All groups share one centre, and each spreads out both ways along 9 directions, with some noise.
In the rows, 128 means zero.
Some rows, each with its group after it:
[113 148 105 132  99  92 115 142 118 105  96 141 135 154 125 132 118 124
 112] => k167
[126 138  98 158 114  74 125  95 113 130  65 125 131 151 182 125 101 110
 132] => k134
[178  86  89 111 154 156 106  85 122 121  78 137  93 104 210 166 131 105
 178] => k672
[157 122  89 151  97  50 144 103 121 115 115 138 161 143 111 141 114 171
 121] => k471
[145  67 130 105 173 176 135 145 116 134  94  81 109 198  84  94 121  70
 155] => k687
[112 147 112 144 107  60 126 120 102 127  79 134 143 171 171 152 119 122
 134] => k167
[120 115  87 111 133  96  89 100 155 161  77  97 125 212 107  95  85 139
 129] => k639
[149  99 119 169 128 119 130  70 105 134  86 116 137 128 149 125 133 115
 153] => k471
[116 133 133 156 153  78 152 155 124 115 140 111 134 172 100 112 133 131
  89] => k672
[130 119 141 162 135 108 129 129  87 154 118 139 145 156 138 109 143 111
 150] => k639
[139 111  98 147 158 135 113 151 131 189 104 149 126 165 160  54  92 116
 155] => k147
[115 168 125 122 124  85 136 149 102 103 130 137 123 117 151 124 121 125
 121] => k134
[151 127 113 157 102 124 122  87 123 169 121 155 152  85 151  89 105 135
 159] => k188
[124 147 131 143 149  90  95 111 116 145 127 119 122 125 162 126 164 133
 145] => k672
[155 112 125 150 151 122 176 155 124 173 156 174 148 110 207 152 120 168
 157] => k471
[135 100 153 137 136 114 155  94 120 164 117 120 151 157 186 202 144 143
 161] => k471
[134 148 104 120 126 126 127  80 118  47  87  91  86  56 176 161 138 117
 129] => k147
[103 137 113 180  81 132 175  88 100 146 124 153 176 108 120  88  50 192
 108] => k167
[ 98 131 149 119 111 158 131 140 116 132 127 116 149 143  90 143 142 152
 130] => k147
[157 150  65 132 148 114 146 131 112  45 104 103  83  46 144  69 104 118
 128] => k147
[ 94 158 121 179 100 100 114 126 133 153  84 108 153 148 141 106 141 138
 136] => k188
[126 132 124 183 141  97 117 103  79 178 110 158 154 129 206 124 152 159
 176] => k672
[130 132 110 107  96  68 114  97 112 123 104 145 142 167 122 149 100 133
 124] => k147
[104 134 138 109 117 149 110 153 122 148 141 152 135 156 103 112 111 128
 117] => k687
[ 93 143 165  51 160 116 149 157  88 125 149 115 116 174 152 179 120 133
 133] => k639
[141 135  65 147  82  82 129  99 105  84  76 141 143 118 122 123  95 152
 124] => k134
[111 153 168  81 124 106 133 134  85 155 148 144 135 144 149 131 114  98
 157] => k147
[128 128 126 129  95 152 132 136 170 152 139 119 152 111  86 117 126 164
 133] => k471
[118  87 119 114 105 182 112  98 117 158  88 137 153 175 117 161 112 157
 155] => k471
[106 101 175 148 169 142 161 152  48  75 115 138 114 173 166 213 176  81
 115] => k471
[128 136 135 126 105 115 143 138  99 127 149 165 149 122 114 126 112 142
 123] => k672
[120 143 109 105 158 121 102 182 133 140 150 188 105 136 206 170 142 160
 120] => k134
[158 119  64 135 106 101  61  82 186 115 103 116 116 131  62  90 124 145
 104] => k672
[135 123 127 134 173 132 166 132 102 129 125 114 110 114 180 110 107 117
 142] => k167
[122 119 154 118 119 116 143 122  90 122 153 174 144 150 127 175 120 131
 110] => k687
[ 96 153 128 131 118  90 110 129 121 139 104 118 137 168 128 121 123 127
 120] => k188
[145 119 120 150 144 118 195 130  77  79 124 129 124  96 164 137 108 128
 128] => k167
[127 118 112 107 142 139 125 147 103 139 108 138 118 159 139 102  97 109
 145] => k147
[116 140 138 113 122 100 136 131 112 123 124 118 135 147 128 145 126 130
 126] => k167
[111 174 107  46 185  45  95 158  83 114 126  84  94 166 147 102 135 135
 154] => k639
[118 125 123 158 157 112 130 186 121 179 150 182 135 177 169 109 116 141
 119] => k147
[113  76 102 171 165 150 140 172 131 108  87 132 124 217 132 176 145 155
  98] => k134
[134 123 134 132 127  81 166 142  61  92 144 161 150 139 118 159 127 145
 121] => k188
[ 93 174 147 122 115 125 177 165  58  98 122 140 130 100 164 119 100 111
 133] => k167
[104 138 121 121  97 129 132 132 121 112 119 133 140 141  96 119 101 146
 108] => k167
[126 106 105 101 110 171 121 136 125 145  91 151 127 157 135 123  80 124
 142] => k672
[133 124 117 104 121 110 139 122 105 114 100  96 133 147 100 115 109 124
 147] => k147
[108  93 130 123 124 191 125 125 135 153  88 124 130 182 130 140  99 114
 136] => k639
[116 127 109 134  91  93  87 110  95 137  94 124 161 175  53  98 142 142
 149] => k639
[128  98 151 120 106  99 146  98 112 133 136 107 172 180  48 158 139 156
 128] => k134
[121 136 141 108 107  75 148 117  81  81 117 114 142 155  95 166 138 126
 120] => k471
[130 131  89  50 118 159 154 113 157  90 107  74  97 112 102  96  30 135
 120] => k639
[ 95 156 119 172 124  90 107 125 105 135  78 116 135 161 161  95 128 111
 130] => k188
[103 178  91 145  42  60 100 124 129 110 127 167 167 128  61  93 100 176
  80] => k134
[136 129 115 136 107  74 132 100  72 112 128 166 145 140 117 120 103 135
 119] => k188
[ 99 135  96 138 160 100  38 151 132 202  91 139 121 217 142  67 140 130
 144] => k639
[119 102 152 116 159  98 166 151  94 124 115 109 138 210 153 198 143 129
 136] => k147
[108 124 143  78 115 156 136 143 101 110 103  66 138 159  53 122 134 119
 158] => k687
[126 117 138  88 110 118 125  90 100 104 132 132 125 146  83 137  97 107
 110] => k687
[191  71  84 125 179  79 154 129 157 136 127 141 121 173 179 179 114 158
 129] => k188
[163  99  98  83 157 122  90 115 166 168 133 125 116 154 138 149 138 163
 155] => k134
[ 88 144 168 126 144 119 100 114 122 189 130 136 129 167 175 134 137 103
 138] => k471
[109 166 126  94 121  95 123 132 125 119 113  82 123 137 108  90 115 116
 133] => k672
[148  97 104 175 157 109 168 133  99 100 100 117 130 141 137 112 122 127
 130] => k134
[107 164 142  61 142  93 111 114 132 101 121  87  87 147 136 133 105  81
 107] => k687
[166  78 102 129 163 145 146  69 139 149 117  83 124 126 123  95  98 148
 158] => k167
[112 146 128 107  82 109 140 104  66 123  96 109 167 122 101 119 110 151
 172] => k672
[134 120 123 154 138 110 140 128  96 128 120 144 140 135 147 129 134 141
 137] => k672
[109 114 120 106 154 144 132 126 112 113  54  80 103 176 178 161 121  89
 148] => k134
[135  64 137 120 155 174 128  96  89 153  87 115 127 191 118 128 117  94
 165] => k687
[122 140 167 117 177  97 148 151  63 128 122  83 115 154 149  99 155  64
 167] => k639
[136 113 163 144 111  43 160  98  95 167 139 139 188 192 136 189 145 152
 145] => k147
[ 93 151 134  50 155 139 114 171  94 123 145 128 108 154 135 132 111 145
 133] => k639
[141 127 120 150 131 111 155 127  78 130 128 153 143 111 153 112 119 138
 147] => k672
[107 101 147 101 135 212 147 154  66 115 109 144 128 141 139 166 128 127
 156] => k687
[141 125 110 143 123 111 127 133 122 138 139 165 136 137 117 100 105 136
 116] => k687
[150 139 102 124  91  43 126  87 133  93 134 145 143 128  88 138  97 142
  86] => k687
[153 113 114 138 125 103 128 103 120 158 137 169 143 126 157 122 104 140
 142] => k188
[132 131 145  95 136 114 146 119  81 114 133 128 122 125 144 138 115 108
 145] => k188
[147  74  73 117 144 141 106 150 126 135 123 193 126 198 105 128  84 163
 102] => k188
[104 141 131 135 137 131  88 137 139 146  75  77 111 165 136 104 157  76
 155] => k639
[116 108  91 151 112 111 106 114 150 141  78 139 139 192 140 149 112 144
 110] => k167
[161  68 115 136 148 165 174 107  76 101  94 106 134 135 107 135 124 127
 167] => k134
[127 195 130 130 136  17 158 189  73  82 190 168 128 105 128  84 120 121
  87] => k471
[116 121 143  94 131 155 130 101  70 134 106 109 128 133 122 110 111 108
 166] => k687
[151 140  73 173 114  76 134 183 203 120 150 147 137 122  98  86 119 167
  80] => k471
[119 143 148 153 111 107 146 108  95 145 115 130 153 117 162 138 138 127
 153] => k188
[128 115 120 124 129 149 130 129 117 135 129 135 132 130 116 110 113 138
 135] => k167

New rows. What belongs after each?
[157  88  88  82 164 108 123 131 104 109 124 158 100 186 131 129  82 120
 113] => k188
[131 111 148 147 124 117 138  99 105 180 138 135 161 149 116  94 114 121
 150] => k134
[116 150  99 100 124  89  99 135 123 144 133 147 134 152 118 107  99 168
 119] => k639
[122 142 148 116 123  84 150 125 104 131 143 139 144 145 139 151 119 141
 122] => k639
[ 93 113 146 110 126 124 134 125 117 133  89  94 141 215 122 183 131 133
 132] => k672
[116 117 134 138 127 151 127 129 129 120  85 111 122 142 173 189 158 109
 146] => k639
[104 141 116 141 142 126  81 183 183 196 144 170 120 185 145  79 112 125
  96] => k687
[128 160 131 159 129  68 132 153 146 157 167 158 143 129 150 116 130 143
 108] => k471
[162  66 149  94 172 176 169 158  94 113 169 110 135 142  62 157 162 159
 150] => k134
[141 106  99 176 156 131 158 136 138 122 124 151 116 127 172 119 100 143
 104] => k167
[161  94 116 138 159 138 152 154 113 118 130 138 116 141 123  99 116  99
 132] => k687
[112 109 155 100 109 134 153  97  46 134  89 121 161 168 146 192 134 132
 186] => k167
[151 118  84 135 144 122 144 175 142 108 100  96 118 135 112  84 124 123
 143] => k687
[131  85  90  97 168 192 128 170 122  81  86 103  91 159 127 162 138 139
 137] => k134
[129 118 105  99 119 136 122 128  77  90  98 121 132 134 103 141 131 149
 154] => k639
[136 102 106 143 161 106 116 112 120 151  74  92 119 185 156 102 119  98
 154] => k639
[111 128 141 167 161 109 125 150 106 156 142 150 137 157 161 128 151 140
 125] => k672
[181  83 104  73 138 147 132 112 140 137 151 153 119 126 116 135  88 147
 145] => k188
[127  73 125  91 147 159 166 123  80 151 137 171 144 190 128 148  57 167
 130] => k639
[121 145 109 156 152 129 130 138 155 118 109  69 109  95 137  87 144 139
 132] => k147
[118 168  82  80 168  47  77 148 117 155 137 129 112 171 145  70 100 164
 132] => k639
[163 149 129 119 172  40 192 152  97  72 135  81 109 101 171 134 145  98
 142] => k687
[110 142 126 139 102 114 133 122 125 130 100 100 150 134 118 127 139 144
 143] => k188
[149 102  99 155 134 118 145 146 135 142 130 177 131 154 145 114  89 132
 103] => k672
[131 106 112 126 129 161 138 145 161 139 107 109 131 147 129 142 125 148
 139] => k471
[133 125  95 144 122 121 106 131 114 137 108 150 134 136 135 111 121 148
 138] => k639
[187 108  91 111 189  66 156 159 182 146 161 125 107 133 184 139 118 150
 131] => k188
[123 139 162 125  88 137 143  84  81 143 129 140 163  90 131 140 124 128
 167] => k188
[147 108 152 121 117 113 179 112  52 107 145 156 158 111 131 178 134 147
 155] => k134
[134 120  99 126 144 145 123 141  99 135 121 150 121 126 137  78  98 135
 147] => k639
[108 126 151  78 134 150 133 175  68 148 141 177 131 179 130 130  93 109
 141] => k147
[133 126 133 140 127 117 138 124  99 157 132 150 148 139 146 120 120 131
 147] => k147
[136 119  95  98 169 113 152 132 133  96  60  42  91 165 152 104  94  81
 147] => k672
[120 140 199 203  67 130 178 127 129 159 162 171 181 104 121 140 135 100
 110] => k639
[117 138 136 133 134 113 137 134 159 156 106  81 137 149 164 155 153 137
 151] => k188
[145 120 103 138 135  88 129 130 141 127 117 124 124 153 119 103 114 120
 119] => k687
[150  88  98 151 150 140 130 122 147 132 122 135 123 149 130 127 118 145
 120] => k167
[127 135 100 113 128 132 116 141 106 113 116 162 111 127 150 111  97 121
 124] => k147
[108 153 136  86  97 109 130  96  90 101 118 119 135 119 110 142 112 135
 133] => k687
[119 139 147 179 120 103  99 129 118 144  84 108 139 148 142 126 191  83
 157] => k639
[111 172 137  86 132 133 139 154 135 112 138  97 103  95 131  86  99  99
 126] => k639
[133 162  86  82 144  97 127 141 134  93 118 102  95  96 157 110  97 138
 133] => k639
[119 151 149 120  97  96 128  66  90 175  99 123 150 124 169  99  87  86
 175] => k134
[ 94 142 147 133 137 127 134 159 126 119 145 125 131 144 140 166 156 151
 106] => k147
[105 136 118 140 126 111 111 148 146 165 125 144 137 182 122  99 103 136
 109] => k672
[111 142 139 101 134 121 121 103 100 124  93  92 113 141 154 125 117  88
 151] => k188
[154 127 110 163 131  99 155 134 110 132 133 147 143 100 159 109 123 145
 146] => k188
[109 173 101 144 123  40 117 128 161 139 106 130 128 151 209 177 131 160
 112] => k687
[127 134  98 117 126 105 121 129 124 108  97 112 121 145 132 129 117 135
 131] => k134
[132 117  98 111 140 113 128 126  92 125 119 144 133 149 133 127 104 155
 142] => k639
[ 95 178 113 145  90  65 124 131  88 140  84 147 149 151 179 115  96 121
 138] => k167
[146 100 107 122 139  93 180 145  80  65 105 108 137 164  97 159 125 147
 129] => k147
[116 146 125  96 136  97 121 139 103 132 139 135 127 151 132 123 116 148
 127] => k639
[129  96  77 171 156 125 123 149 154 119  87  96 118 189  97  85 123 137
 103] => k134
[115 149 123 140 124 105 131 126  93 137 102 156 127 126 206 130 103 112
 138] => k134
[112  83 150 105 152 204 120 148 146 146 140 138 120 184 107 174 141 142
 118] => k167
[114 141 101  86 150 135 144 218  63  83 130 170 108 156 126 105  95 129
 119] => k471
[128  71 199 191 118 119 210  65  37 161 109 115 195 183 119 155 126 100
 160] => k134
[121 125 127  96  93 131 111 102 114 139 111 124 147 145  92 132 114 142
 147] => k134
[118 118 129 145 119 105 132  98 106 148  83 120 143 168 158 134 107 110
 146] => k134
[138 124 110 164 114 111 127 103 147 141  87 105 133 138 126  84 114  97
 138] => k639
[110 133 172 129 159 122 147 155  91 153 138 128 129 156 168 131 140  90
 144] => k639
[116 133 146 115 136 129 160 147  80  98 120 104 126 134 120 130 127 113
 134] => k134
[134 139 125  87  85 124 102 104 122 132 134 157 136 114 119 153 117 134
 140] => k672
[161  74  95 184 137 163 149 138 161 155 109 156 143 137 165 151 131 162
 135] => k471
[149  82 151 142 130 163 165 116  74 150 143 147 163 140  97 131 126 141
 157] => k134
[ 94 146 202  88 137 101 128  61  81 157 119  78 136 150 169 175 150  92
 173] => k471
[149  99 100 161 146 111 138 136 130 126 115 175 124 153 182 163 115 132
 111] => k687
[166 124  84 141 123  87  88 103 176 156 128 179 117 125 170 123 107 128
 115] => k672
[123 101 129 133 129 137 127 128  84 149 114 148 151 176 114 125 120 133
 147] => k639
[143 140 108 208  78  77 114  97 159 154 107 146 165 115 116  91 130 126
 119] => k639
[132 130 110  89  84 114 155 142  58 103 135 173 167 131  73 131  88 181
 142] => k471
[115 146  94 102  67  62 113  64 118  94  45  97 142 158 128 174 102 132
 137] => k134
[137 129 110 116 129 109 124 120 144 138 111 106 125 137 133 117 118 135
 142] => k188
[115 129 124 155 126 127 145 148  89 122 111 141 140 137 139 119 128 136
 136] => k188
[125  92 120  73 134 149 121 155  92 110 140 180 125 192  84 153  94 145
 105] => k188
[106 132 146 108 176 166 127 137  51 125 101 135  88 137 203 105 109  58
 154] => k188
[141  95 116 141 126 172 169  60  77 171 106 112 157 106 135  77  69 166
 182] => k167
[131  75 165 119 160 146 173 120  91 127 119  77 141 187  98 154 149 113
 152] => k134
[138 130 106 140 135  71 130  83 107 134 100 122 129 130 172 119 106 128
 144] => k687
[125 141 118 134 127 113 116  97 128 129 105 129 113 108 182 140 125 121
 133] => k147
[110 128 113  74 104 141 112 120 113  96  94  93 127 149  76 145 120 146
 142] => k639
[123 158  90 123 137  94 113 143 132  86 121 141  94 115 158 122 109 127
  93] => k147
[ 90 134 139  74 166  97 117 172  92 101 127 130 100 223 129 158 117 107
  98] => k188
[ 96 137 162 106 111 137 128 123 122 151 125  85 156 153  87 131 146 137
 150] => k147
[106 109  96  72 149  93  97 122  73  77  76 124  98 236  89 135  86  97
  94] => k188
[ 91 152 109  96 103 199  77 162 114 121 133 210 103 113 140 117  89 130
  99] => k147
[138 134  92 149 116  52  93 100 102 110  71 106 141 151 124 143 171 142
 157] => k639
[156 130  62 109  97  83  95  94  94  98  96 205 112 121 168 123  63 117
 112] => k147
[107 146 141  95  91 133 107 133  82 148 126 151 155 136  92 106 120 136
 158] => k167
[135 123  81 131  83 154 115 114 145 137 116 152 144 112  73  55  63 152
 118] => k639
[114 128 133 116 115 122 122 115 113 144 120 126 145 152 114 127 114 142
 137] => k167
[149 115  99 103 151 130 122 136 108 124 111 148 109 123 191 161 127 139
 154] => k134
[117 155 128 102 116 102 133 162 161 165 151 130 141 143 134 125 111 161
 127] => k471
[113 151  93  91 120 148 115 162  98  82 104 161 101 105 174 157 117 141
 134] => k134
[119 105 100 111  94  71 102 124 137 174  96 140 171 252  63 121  87 150
 121] => k147
[138 157 128 144  84  82  97  51 134 184 120 130 154  92 144  84 109 126
 162] => k147
[128 110 108 146 179 116 155 222 144 103 123 154 102 188 180 176 140 127
  96] => k471
[123 128 107 113 143 126 121 144 102 138 105 140 120 158 150 108 101 126
 142] => k471
[146 118 141 113 158 123 136 148 133 132 167 131 119 131 125 132 143 132
 122] => k167
[144 109 107 127 138 104 140 113  87 121 102 126 132 149 140 129 114 137
 149] => k639
[156  63  70 122 118 231 144 152 150 133  82 135 132 131 114 129  94 175
 166] => k471
[119 119 121 104 134 176 120 123 152 136  91  72 112 133 118 110 121 112
 153] => k471
[117 131 134 135 167 118 115 166 139 174 135 138 115 169 169  99 125 105
 131] => k687
[128 137 130 128 123 115 141 127  92 130 130 140 135 117 139 115 113 126
 145] => k134
[145 104  87 165 128 138 132 134 122 120 114 130 141 137  72  60 105 150
 123] => k134
[138 125  97 156 116  85 109  93 142 155  98 124 140 140 144 106 113 141
 138] => k147
[148  93 100 164 120 159 125 100  94 148 104 183 143 112 167 122 110 143
 152] => k147
[160 132  52 155  84  76  90 106 151 135 122 174 154 115  83  73  97 195
 116] => k134
[143  83 127 147 141 120 135 131 140 145 137 112 151 184  60 123 141 160
 120] => k134
[113 104 106 177 134  96 159 126  99 137  78 101 155 197 127 111 109 150
 134] => k672
